All rows are made from the same 8 directions, up to rounding. Whole rows:
[[-23   8  15  -2 -56 -38   7 -22  33  14 -23  15  14  25 -29 -14 -16]
 [-18 -16 -17 -30   9   7 -19 -10 -25  -3  24  -7 -39  -7 -17  11  -1]
 [  9   3   5   5   4  -9  -4  -1 -14  -4  27 -12 -27  -9   9   9  11]
 [ 23   0  -2  23  -1  -5  17  -6  48 -13 -12  15 -12  12 -17   7 -33]
 [-30  -6  29 -24 -24 -12 -31 -37 -55  33 -27 -22  70 -25  37  -5  66]
 [ 17  21  -5   2  -8  23   6  11  -2  -9  -1   3  -8  20  34 -36 -20]
 [ 11   0  -4  -4   5 -12 -26 -22 -15  -1  22  10 -32  13  -4  10 -14]
 [-21  11  17 -11 -29  -9   1   1   5  14   4  -3 -22  10  -9 -24  -6]
 [ -7 -11   3  17  38 -10   3  28  15  12  -6  18  30  -6 -40  32   5]
 [ 35   7   7  36   2 -16  25   7  24 -19  19 -11 -24 -10  10  16   2]
 [  9 -12  -3  19  33   1  11  18  41  -3   0  18 -18   0 -44  26 -27]]

Rows cut short, each followed by the rest of it:
[ 13  14   1   5  10  23  -6  11   1   5 -15  16  16  20]  [ 20 -25 -19]
[-12   9   0  -2 -11 -15   2  12 -17   4  10  -2  14   4]  [ 3 -3 16]
[  6   6   8 -13  23  40 -25   2 -40  13 -11  -6  21  -4]  [ 49 -26  14]
[ -9  17  33  -5  -2  -1 -20   6 -29  27  14  -9 -14   1]  [ 22 -23  16]
[ 24  -2 -13  22  27  -5   9  16  11 -16  21   7 -17  -1]  [-11  25 -10]
[ 18 -12  10  15  11 -11  -5 -24  13  -1  -4  -1  -1 -13]  [-4 26  4]
[ -3   7  22  -5  11  22 -10  10 -23  18  -7 -13  13 -12]  [ 31 -20  21]
[ -9 -12  15  -7   7  13   0  -5  21   8  -5  -7 -34 -13]  [-21   0 -11]
[-16   7  -5 -10 -24 -15  -3  -4  17   5   1  21 -20  30]  [-32 -13 -33]
[24  0 -7 19 20 -8 -5  0 -6 -7  6  8 17  0]  [ 9 21  5]
[  5   3  30  15  13   3   0   8  10  18 -12  -3  10 -11]  [ 5 -1 11]
[-37 -21 -15 -22   8  10  12  20  -3   0  -3 -12   7 -21]  [-32  13  16]
[-23   6  13 -19  -2  27  -1  17  -6  16  -8  -8  -9  -1]  [  5 -32  -1]
[ 25 -16  29  15  18  16  -7 -33  18   9 -38 -11  24 -30]  [24 11 15]
[-36  -1 -10 -11 -20 -46  -2  10 -12   6  29   8  -6  11]  [-48  20   8]
[ -8  -2  -7 -12 -14 -13 -10 -16  -3  -2  11   5 -23  10]  [-15   2 -12]
[ 37   6 -30  15  21 -15  -5   5 -25 -33  62   0 -51   7]  [11 28 -7]
[ 36   1   8  18  17  14  -8 -17   7  -4 -14   4   8  -1]  [28  1 -7]
[ 19  36 -12  23 -39 -47   8   6 -20 -15  28  12  21  35]  [28 -9  5]
[-28  18  39   1  -1 -38 -17  27  -5  35  49   8 -66  15]  [-46  -2  -7]
[ 25  19 -20   8  24  16 -11  22 -10 -10  21  26 -20  34]  [ 12 -14 -36]
[ 12 -23 -10  -5  19  13  -9 -26   9 -10  -7  -2 -15 -14]  [-8 22 -9]
[  6  -9  32  10  18 -10 -19 -18 -11  21  -5  -9  13 -24]  [ 7 20 29]
[-26  -3  -8 -11  10   6  14  38  -3   0  21  -9 -22  -9]  [-26   2   6]
[-18  -3  31  12  22 -10  -7  18  25  35 -21  23  23   3]  [-43  10  -4]
[ 25  -5   2  30  32 -29  -3   7   1  -6  31   5 -14  -9]  [-15  45   9]
[-14  -8   2   5  -1 -27   9   9  13   2  16  -1 -15  -7]  [-39  25   5]
[ -8  13   5   0  -7 -16  -2  15 -22   5  23  -5  -4   4]  [ 6 -4 15]
[ 11 -18 -20   6 -13 -39  -6 -42   0 -17   0   5  24  -4]  [-12  43  11]
[ -8  12  10  -7 -14  20  12  15   2   3  -4 -13 -12  -1]  [ 17 -32  -1]
[ 22  -7   7   9  24  21  -7 -11  19   0 -12   6 -16  -4]  [  2   3 -20]
[-33 -10 -50 -23   0   7  14  29 -14 -14  -8  11  48   8]  [-24   6   4]
[-22   9  -9 -10 -23  -6  14  21 -21  -2   4 -12  26  -1]  [ 11 -13  24]
[ 29 -15  -1   6  40  41 -12 -16  23  -3 -28  12  -5  -4]  [  6   4 -29]
[-10 -34 -16 -13  32  31   9   2  13  -9 -15 -12  -3 -33]  [-23  24   4]
[ -5   2   8  11  27 -16  -1  34 -11   8  37  -1 -25  -7]  [-23  22  12]
[-26   5   9 -12  -8 -36 -24   1 -17  20  34  14 -34  18]  [-38   8  -6]
[  3  -5 -14 -13  26  27 -16   2  -1  -2   5  14 -29  12]  [-10  -5 -31]
[ 12   4  22  25   4 -14  -4  -8  31  18 -36  27  45  15]  [-10   4 -12]
[-12  13  28 -15 -13  35  14  18   5   8  11 -34 -63 -15]  [ 22 -46  -2]
[  4  12  -9  -1 -47 -23   1 -30   4  -8 -15  11  24  26]  [ 14 -16 -10]
[ 24  -3   8  12  38  17 -25  -9 -17  11 -18  12  39  -3]  [26  8  8]
[ 13  -8 -23 -14   8  46   1 -11  -4 -18 -23  -7  10  -5]  [ 32 -17 -10]
[ 15   1   7  25  28 -35 -13   9 -25   5  31   4  13  -8]  [-2 40 30]
[ 22  33  -6  15 -27   9  26  22   9 -19   7  -2  -8  23]  [ 39 -41 -17]
[ -7   8  15  -3 -19 -13 -14 -17  15  16 -11  19  -7  24]  [-15 -14 -24]
[  5 -37 -30 -15   9  54  27 -21  33 -29 -53 -20  25 -36]  [ 7  6 -3]
[  5   0 -39  -3   8 -26 -13   3 -61 -20  36  -1  35   0]  [19 31 37]
[ 25   7 -15  18   4   2   9   2  10 -16  -8  13  22  14]  [ 14   1 -13]
[ 29  10  10  17  19  -6 -22  -9 -14   5  11  12  -3  11]  [20  5 -4]
[ -9  12 -14 -15 -38   4  14  -2  -8 -14   2 -12  -3   8]  [ 21 -28   0]
[-46  11  24 -33 -22 -22 -31   1 -40  33  34  -5 -42  11]  [-18 -19  10]
[ 32  11  24  24  30   3 -20   0  -9  13   3   9   3   2]  [25  2  2]
[  1   0   7   8 -16 -16   7 -12  46   0  -5  16 -32  18]  [-36   0 -38]
[ -6  -6  12  -9 -23 -20 -15 -38  -8   6   1  -9  -9  -6]  [ 1  6 11]
